There are 8 hidden switches. A switch that is on adds its own fixed numbers to the row, and there is some noise. The rows also spread widely along 11 directions, which tell nothing about the answers.
(in the rows, 128 means zero)
Known rows, each followed by its switches (1 for on, 0 for off):
[133 107 157 112 108 128  98 120 131 143 121 155 111 114 138 136 100 105
 128 142 127 134 144 140 130 105 158 142 144  98 147 132 107] => 1 1 1 0 0 0 0 0
[ 98 109  49 138 145 138 131 142 124 175 118  97 149 118 116 131  91  72
 113 133 118 117 112 172 113 119 121 112 103  89 146 115 132] => 0 1 1 1 1 0 0 1
[141 144 145 136 147 161 106 124 146 157 107 161 126 149 169 119 146  72
 165 133 156  66 149 182 140 124 123 163 105  81 150 144  67] => 0 1 0 0 0 0 0 0
[115 138 112 126  87 164  89 149  95 163 107 124 185 120 136 158 134  83
  91 141 160 158 107 174 115 166 131 110  83  87 140 131 139] => 0 0 1 0 1 0 0 1
[122 147 146 143 123 165  91 117 159 128 101 178  99 142 158 120 126 121
 149 153 151  95 144 141 130 106 122 139 124 107 121 177 102] => 0 1 0 0 0 0 0 1
[130 117 128  58 118  89 118 117 145 168 128 156  87  96 127 118  85 137
 148 180 133 164 145 120 125  79 158 145 163  90 158 140 145] => 0 0 0 0 0 0 1 0
[106 119  79 124 144 128 154 127 132 132 135  98 137 112 114 110  76 133
  95 138 103 111 132 149 123 111 102 118 122 128 142 136 140] => 1 1 1 0 0 0 1 0
[122 127  79 113 166 139 109 128 146 138 112 119 150 105 139  97 115  78
 126 125 148 116 120 194 152  89 133 157 103  81 165 118 118] => 0 0 1 0 1 0 0 0
[111 111  97 126 113  96 137 144 118 126 110 100 111 116 111 146  86 121
  88 133 107 149 132 126 130 124 148 110 140 106 134 123 161] => 0 0 1 1 0 0 1 1
[ 91 123  56  89 151 134 134 130 121 168 137 106  93 118 140 133  22 104
  94 216 137 131 124 157  92 111 128 149 132 102 131 151 125] => 0 1 1 0 1 0 0 1
[116 141 111 172 119 100 146 156 107 119 123 123 136 152  87 114 187 144
 151  46  90  95 160 109 172 115 107  95 121 147 156 120 134] => 0 1 0 0 1 1 0 0
[119 130 114 114  82 143 136 152  82 168 124 114 195 119 108 148 138 123
  98 124 124 159 123 142 123 157 111 101  92 103 147 132 157] => 0 1 1 1 1 0 0 1
[ 84 107  84 139 117 126  98 137 123 153 148 109  96 124 127 155  75  88
 111 131 115 128 117 129 104 116 137 109 136 134 118 134 114] => 1 0 1 0 0 1 0 0
[129 115 125 163  87 116 135 153 129 153  77 129 128 164 123 180 147  95
 127 129 118 119 159 126 121 168 127  77 135  93 134 124 152] => 0 1 0 0 1 0 1 1
[122  96  82  98  83 134 135 152 112 176 101  83 159 117 146 192  83  69
  98 158 119 186 104 124 111 154 127 105 127 113 111 125 171] => 0 0 0 1 1 1 0 0
[103 175 144 149  94 186 125 128 122 106 121 145 112 158 179 141  95 169
  98 163 140  97 142 124 124 147  72 126 111 143  94 218 100] => 0 1 1 0 0 1 1 1
[138  85 154 150  79 165 161 121 129 136  99 112 156 137 168 161  76 133
 111 127  97 109 137 129 120 149  99 110 123  99 101 153 108] => 1 1 1 1 1 0 1 1
[116 114  84  69 144 100 151 126 135 155 143 114 130 100 115 108  78 137
 103 171 128 149 125 150 112  97 125 147 136  95 155 124 158] => 0 0 1 0 1 0 0 0
[147 122 137  75  77 179 136 117 148 174 107 138 186 116 170 135 106 120
 149 155 132 160 127 128 140 124  88 129 113 113 125 171 145] => 1 1 0 0 1 0 0 0
[112 109  82 127 131  87 164 140 123 134 134  91 109 128  98 125  83 143
  89 131  99 115 140 132 110 119 121 117 141 118 136 115 151] => 0 0 1 0 0 1 0 1
[120 129 100 155 122  98 109 156 155 113  73 124 131 137 114 152 168  81
 105 112 132 138 145 156 146 134 145  85 133  81 154 108 179] => 0 0 1 0 1 0 1 0
[ 86 123  91 177 111 135 124 155 169 134  95 127 117 171 109 175 135 115
  77 186 135 104 135 137  59 161  93  53 143 103  95 149 186] => 0 1 1 0 1 0 0 1
[118 103 120 160 115 179 178 115 127 128 124  88 137 132 168 139  42 159
 101 147  97  85 111 117 104 143  62 119 115 149  77 176  98] => 0 1 0 1 0 0 1 1
[ 98 125 109 142 102 135 109 128 104 164 145 130 114 110 123 129  96 125
 154 106 102 132 120  97 144 104 126 108 125 154 138 141 100] => 0 1 0 0 0 0 1 0

New rows, each followed by its switches (1 for on, 0 for off):
[142 112 154 157  99 107 145 140 112 112 111 135 130 142 109 129 151 162
 129  84 111 100 160 124 137 129 129 119 128 106 141 120 126] => 0 0 0 0 1 1 0 1
[110 135 102 102  84 140 130 122 142 127 114 130 143 101 134 113  86 175
 127 123 105 166 128  99 154  88  97 108 132 132 128 171 161] => 0 0 1 0 1 1 1 1
[ 82  96  77 194 103 139  77 137 172 134  84 134  89 138 121 163 101  70
 132 125 104 131 122 107 126 105 137  61 155 126 100 133 147] => 0 1 1 0 1 0 0 1
[105 137  79 134 127 158 108 142  90 157 128 108 165 112 128 118 107  84
 117 100 122 117 114 171 150 116 125 136  82 112 154 133  97] => 0 1 1 1 0 1 0 1
[107  95 104 147 113 153 106 132 127 129 113 119 132 109 143 139  85  93
 133 110 103 128 120 121 143  98 128 120 123 137 117 143 111] => 1 1 0 1 1 1 0 0
[ 97 134  92 147 140 130 145 134 142 143 152 128 133 146 107 108 137 147
 136 107 107  71 151 139 112 107  77 109 120 126 142 150 118] => 1 1 1 0 1 1 0 0
[104 114  99 150  89 131 129 159  46 161 143  98 161 116  96 153 113 120
 106  94 104 150 114 113 128 151 130  96  98 145 138 116 129] => 0 1 0 1 1 0 0 1
[106 134 118 170 108 140 119 142 101 116 127 123 142 132 102 132 129 141
  84 120 120 115 126 135 117 145 116  98 111 135 127 133 137] => 0 1 1 0 0 0 0 1
[133 101 107 112 120 130 217 129 113 118 130  68 155 122 129 117  50 170
  78 123  75 103 139 128 127 132  75 137 123 136 114 146 141] => 1 1 1 1 0 1 0 1
[109 130 104 122 122 150 146 127 160 102 118 104 144 123 150 130  99 147
  87 149 120 130 111 129 115 117  77 120 126 138  96 172 160] => 0 0 1 1 0 1 0 0
[ 87 143 123 131  88 158  47 146  79 175 150 151 130 119 138 165 134  88
 125 136 159 148 101 129  97 140 146 114  99 130 125 156  98] => 0 0 0 1 0 1 0 0
[127 110 109 151 134 115 187 136 141 129 124  96 147 149 115 127 124 147
 109 115  94  85 143 134 118 136  80 107 131 116 129 121 142] => 0 1 1 0 1 0 0 0
[131 106 159 143 113  99 114 126 123 130 128 152 105 123 111 124 132 129
 139  99 104 114 150 123 145 104 159 126 149 110 152 109 107] => 0 1 1 0 0 0 0 0
[123 106 100  76  79 118 140 139  94 155 125  97 155  94 112 141  73 131
  98 132 107 187 122 111 130 123 134 122 125 130 136 136 175] => 1 0 0 1 0 1 0 1
[122 114 124 124 116 143 140 125 154 147 124 112 116 140 155 146 102 107
 147 123 111 112 133 117 126 120 103 125 129 127 105 155 125] => 1 0 0 1 0 0 0 0
[105 146  75 128 165 109 162 137 148 131 137 115 117 152 102  98 136 127
 140 106 104  79 168 148 147 101  94 126 124 114 164 137 136] => 1 1 1 0 1 0 0 0
[120 138  95  88 122 158 148 125 132 151 128 127 169 116 131 100  93 146
 109 157 130 118 144 167 118 108  87 143 105 101 149 166 134] => 1 1 1 0 1 1 0 1
[106 130  98 143 113 117 191 143 164 176 115 115 105 195 125 165 119 137
 129 160 106  68 181 129  78 161  61  77 146  93 121 162 149] => 1 1 1 0 1 0 1 1
[107 146 102 157 133  95 150 157 129 126 127 127 100 171  73 130 164 141
 123 105 110  78 174 126 114 135 102  93 128 125 143 141 161] => 1 1 0 1 0 0 0 1
[132 111 110 103 124 141 139 140  94 120 112 102 189  92 128 124  93 119
  53 161 139 155 109 181 126 139 133 144 103  98 149 118 153] => 0 1 1 0 1 0 0 0
[120  90 155 168  90 135 148 141  85 115 145  96 174 115 117 152 125 162
  70  94 101 117 103 123  92 158 105  98 111 139 105 119 123] => 0 0 1 1 0 1 0 0
[120 118 103 114 113 110 149 132 187 173 103 136 131 144 126 139 145 109
 153 131  99 121 147 121 120 102  87  93 153  95 132 141 167] => 0 1 1 1 0 1 0 0
[101 121 122 161 102 172  68 132 133 140 109 154 124 127 157 155 120  83
 148 133 139 132 111 121 132 114 128 107 116 128 110 160 108] => 0 1 0 1 1 0 0 0
[125  67 124 132 128 124 119 119 140 154 132 113 122 106 143 140  64  94
 102 140 117 104 119 165  84 115 149 136 140  89 125 109  90] => 1 0 1 0 0 1 0 0
[110 130 115 139 103 161 121 146 124 129  98 110 133 151 169 182 100  80
  96 159 132 141 124 129 132 161 110 114 122 119  98 161 139] => 0 1 1 1 1 0 0 0
[109 120 169 141  76 177 117 125 121 132 141 149 129 143 153 159 105 174
 115 158 143 115 127 109  73 150  90 109 113 131  85 191 115] => 1 0 0 1 1 0 0 1
[115 139  98 101 115 113 143 130 157 111 105 116  89 132 160 133  79 133
 146 124  99 164 148  87 191  88 112 131 153 135 121 176 157] => 0 0 1 1 1 0 1 0
[ 84 132  92 152 132 140  91 150  72 106 144  88 104 120 142 158  73  87
  67 130 136 141  99 138 134 143 157 134 106 148 114 135 105] => 0 0 1 1 0 0 0 0
[107 162  85 113 121 111 157 146 169 173 100 125 112 177 138 161 143 100
 126 167 125 103 166 137 111 145  78  93 143  94 133 165 169] => 0 1 1 0 0 1 1 0
[137 160 120  94 114 109 152 130 153 122  89 146 109 142 132 101 121 137
 156 108 108 115 195 135 195  92 114 142 140  95 169 167 145] => 1 1 1 0 0 1 1 1
[126 125 114  97  88 143 139 127 111 120 112 126 165  99 127 109  83 164
 106 128 108 168 128 116 161  97 111 132 124 129 137 157 151] => 0 1 1 0 1 1 0 1
[121 151 115 149 146 125 128 131 129 133 116 132 116 142 136 108 137 104
 157  84 113  88 159 149 183 105 123 138 116 109 165 136  89] => 0 1 1 0 0 0 1 0
[ 80 145  49 143 128 105 167 154 133 146 144  85 126 154  77 136 126 154
  87 134 109 108 134 120  84 139  71  76 128 140 124 143 187] => 0 0 1 0 0 1 0 1
[139 127 148 172  85 144 147 150 144 135  97 115 143 186 149 176 174  98
 144  77 109  86 160 122 134 175  88  91 122 124 107 143 125] => 1 0 0 0 0 1 0 0
[122 149 121 102 116 130 110 137 114 141 116 138  97 139 161 137 101  94
 158 121 124 146 155 118 194 107 144 158 132 119 151 155 104] => 0 1 1 0 1 0 0 0
[123 181 138  98  93 130 132 130 143 116 109 149 107 144 153 122 126 155
 157 116 110 157 164  83 209 102 101 127 143 145 139 190 149] => 0 1 1 0 0 0 1 0
[107  95 102 146  96 132 152 132 109 143 124 110 150 109 102 136  83 166
 103 139  96 134 114 106 100 129  97  85 123 135 115 139 155] => 0 1 0 1 1 0 1 1
[ 75 205 127 153 122 201  79 136 101 108 160 149 120 153 167 125 135 140
 123 129 157 101 119 127 145 130  77 136  81 170 106 222  86] => 0 1 1 1 0 0 0 0
[113 124 116 121  92 124 147 146 132 167 120 107 108 169 153 192 102  98
 113 161 128 123 155 128  94 176 110  98 140 100 117 153 139] => 1 0 1 0 1 0 1 0
[133 112 149 116 109 118 163 129  91 186 180 120 160 131  98 129 137 160
 135 110 115  90 138 137  80 150 102 123 108 114 152 117 101] => 1 0 0 0 0 0 0 0
[140 136 155 127 130 117 159 128 128 119 118 140 115 144 138 121 125 156
 120 144 126  88 161 138 130 132 110 139 129 107 142 148 116] => 0 1 0 0 0 0 1 0
[123 116 126 165 119 168 175 128 107  99 134  86 153 134 165 128  76 155
 111  82  83  85 133 122 163 137  74 129 100 148 109 164  86] => 1 1 1 1 1 0 1 0
[121 128 133 109  93 153  98 139 133 195 120 146 131 153 159 184 131  72
 137 177 165 127 138 154  79 164 125 115 118  80 123 152 123] => 1 0 0 0 1 0 0 0
[106 106 112 173 120 114 170 149 150 106 108  88  97 171 137 179  99 119
  78 147  93  91 140 110  95 158  90  93 155 137  81 146 152] => 0 1 1 1 0 1 0 0
[123 115 103 107  96 116 135 141 114 151  91 125 128 114 132 140  85 117
 132 130 107 158 145 119 154 110 134 121 134 102 146 143 146] => 0 1 0 1 1 1 1 1
[121 129 161 153  57 154  92 149  74 132 114 126 118 143 178 201 108  96
 136  99 126 163 126  87 161 167 148 109 117 143 102 160  96] => 0 0 0 1 1 0 1 0
[100 150  85  95  86 144 153 157  69 188 150  93 173 139 114 156 103 121
  89 139 116 144 132 133 105 167  88 108  95 132 137 159 150] => 1 1 1 1 0 1 0 1
[ 86 158  52 124 147 120 125 136 150 132 126 131 116 122  98  92 125 132
 138 121 116 109 148 135 145  75  95 108 121 141 159 162 155] => 1 1 0 0 0 1 1 0
[123 107  95 138 104  99 139 161 130 165  95 100 132 157 111 181 137  55
 102 117 106 127 157 146 125 160 137  86 142  97 142 100 162] => 1 1 1 0 0 1 0 0
[ 71 123  32  91 135 104 120 141 131 175 153 111 120 103  74 116  94 115
 130 138 100 162 126 119 119  76 114  96 137 135 159 139 180] => 1 1 1 1 1 0 0 0
[114 119  88 120 156 116 143 137 100 122 144  90 116 120 138 125  76 108
 113 114 112 117 126 147 154 110 135 159 118 118 146 126 101] => 0 0 1 1 1 0 0 0
[119 111 120 165 114 117 144 144 121 131 124 109 158 135 112 142 152 131
 116  82 104 110 130 135 127 139 108  90 109 104 136 117 136] => 0 0 1 1 1 0 1 0
[111 129 111  98 124 107 171 130 128 178 168 113 101 156 124 139 101 147
 149 136 105  95 161 119 102 126  94 125 140 115 140 149 117] => 1 0 1 0 1 0 0 0
[ 90 157 138 179  82 154  96 158 101 102 117 130  92 180 165 193 123 111
 103 132 129 123 145  95 140 167 118 100 134 158  91 181 115] => 0 1 1 0 1 1 0 0
[111 112 142 136  71 141  83 137 132 172 112 140 142 127 138 186 141  80
 124 127 133 153 124 132 102 150 141  80 125  91 127 139 139] => 1 0 1 1 0 0 1 0
[125 182 162  90 100 149 114 138 133 102 110 159  97 164 176 147 126 126
 121 163 150 140 169 117 163 137 112 152 134 123 119 209 144] => 1 1 1 1 0 0 0 0
[116  76 120 149 116 134 113 123 125 176 149 112 148 110 124 139 105  90
 138  82 100 108 111 143 109 112 134 111 115 105 135 106  90] => 1 0 1 1 0 0 0 0
[ 83 116  89 106 129  99  83 133 103 153 170 148 124  88  76  98 122 137
 137 104 121 139 128 135 109  64 156 124 122 111 177 125 124] => 1 0 1 1 1 1 0 0
[112 159 122  97  96 139 117 123 127 133 123 147 131 113 139 110 107 163
 126 132 131 146 138 124 148  97 109 132 119 122 144 181 136] => 0 0 1 0 0 1 1 1
[141 112 148 148 118 125 149 128 162 108 106 145 141 145 128 111 151 144
 141  91 106  83 168 141 148 102 100 120 134 102 144 139 124] => 1 1 1 0 1 1 0 0
[120 106 119 188 129 133  71 141 112 120 108 129  98 131 143 149 127  56
 145  77 130 111 126 146 160 118 176 128 116 115 137 105  73] => 0 0 0 0 1 0 0 0
[101 152 115 131  50 178  85 157 109 157  84 124 126 165 183 215 103  58
 116 155 139 187 128 103 152 177 125  96 119 127  91 184 148] => 0 1 1 1 1 0 0 1
[ 67 160  79 141 129 138  97 133  78 142 173 120  65 130 142 122  61 131
 157  98 113 119 130 100 164  90 130 140 107 155 135 179  61] => 0 0 1 1 1 0 1 1
[118 142 112 122  84 142 108 145 165 156  94 129 159 143 144 163 168  85
 133 114 128 154 123 127 132 133  98  87 125 106 120 154 173] => 0 0 1 1 0 1 0 0
[146  95 159 136  91 142 131 138 133 116  85 126 111 143 172 175  95  97
 124 138 114 131 150 112 145 144 135 129 144 116 100 150 128] => 1 1 0 1 1 0 0 0
[101 121  83 131  99 116 135 158  99 195 125  95 118 158 129 190 110  59
 143 108  98 129 150 122 135 159 127  88 127 107 143 131 121] => 1 1 1 1 1 0 1 0
[145 133 138  85 101 110 176 129 131 176 121 125 113 154 143 140 101 132
 162 122  96 126 168 107 157 124 108 144 144 101 142 154 129] => 0 1 1 1 0 0 0 1
[ 85 121 104 147  91 172  66 135 105 189 124 140 131 123 169 175  92  64
 141 136 134 134 105 137 112 128 133 104 110 106 123 159  76] => 0 1 1 1 1 1 1 0
[ 96  98  82 182 115 190 106 128 115 137 127 101 202  90 114 107  97 110
  81  96 112  98  83 176 104 118 100  95  77 131 122 124 109] => 1 1 1 0 0 1 0 1
[127 128  92 126  86 148 136 152 104 179  91 102 183 126 128 152 125  80
 124  93 112 131 134 148 145 151 113  99  94 104 148 136 142] => 1 1 0 1 0 1 1 1
[101 143 119 158 126 111 103 141 126 128 130 166 111 141  86 113 163 147
 133 109 126  98 156 140 127 104 129 105 123 107 161 135 126] => 0 1 1 0 1 0 0 1
[ 95 125 118 169 103 119 129 142 109 162 150 139 110 152 107 141 140 141
 159  93  99  81 157 106 107 125 102  85 127 137 139 146  96] => 1 1 0 0 1 1 1 0
[157 106 116 124  82 183 181 128 165 190  89  92 209 153 171 158 124  94
 151 112 113 110 132 152 123 167  55 100  93  93 108 143 138] => 1 0 0 0 1 0 0 1
[ 72 159  54 126 158  99 148 142 161 128 140 128  79 144  90 104 118 156
 130 147 110  89 161 115 110  84  77  99 143 146 137 181 168] => 1 1 0 1 0 1 1 0
[126 114 148  82  88  85 111 154  44 157 150 142 151  90  71 141 134 146
  82 149 133 187 126 126 109 142 177 126 124 111 169 102 163] => 0 1 0 1 0 0 0 0
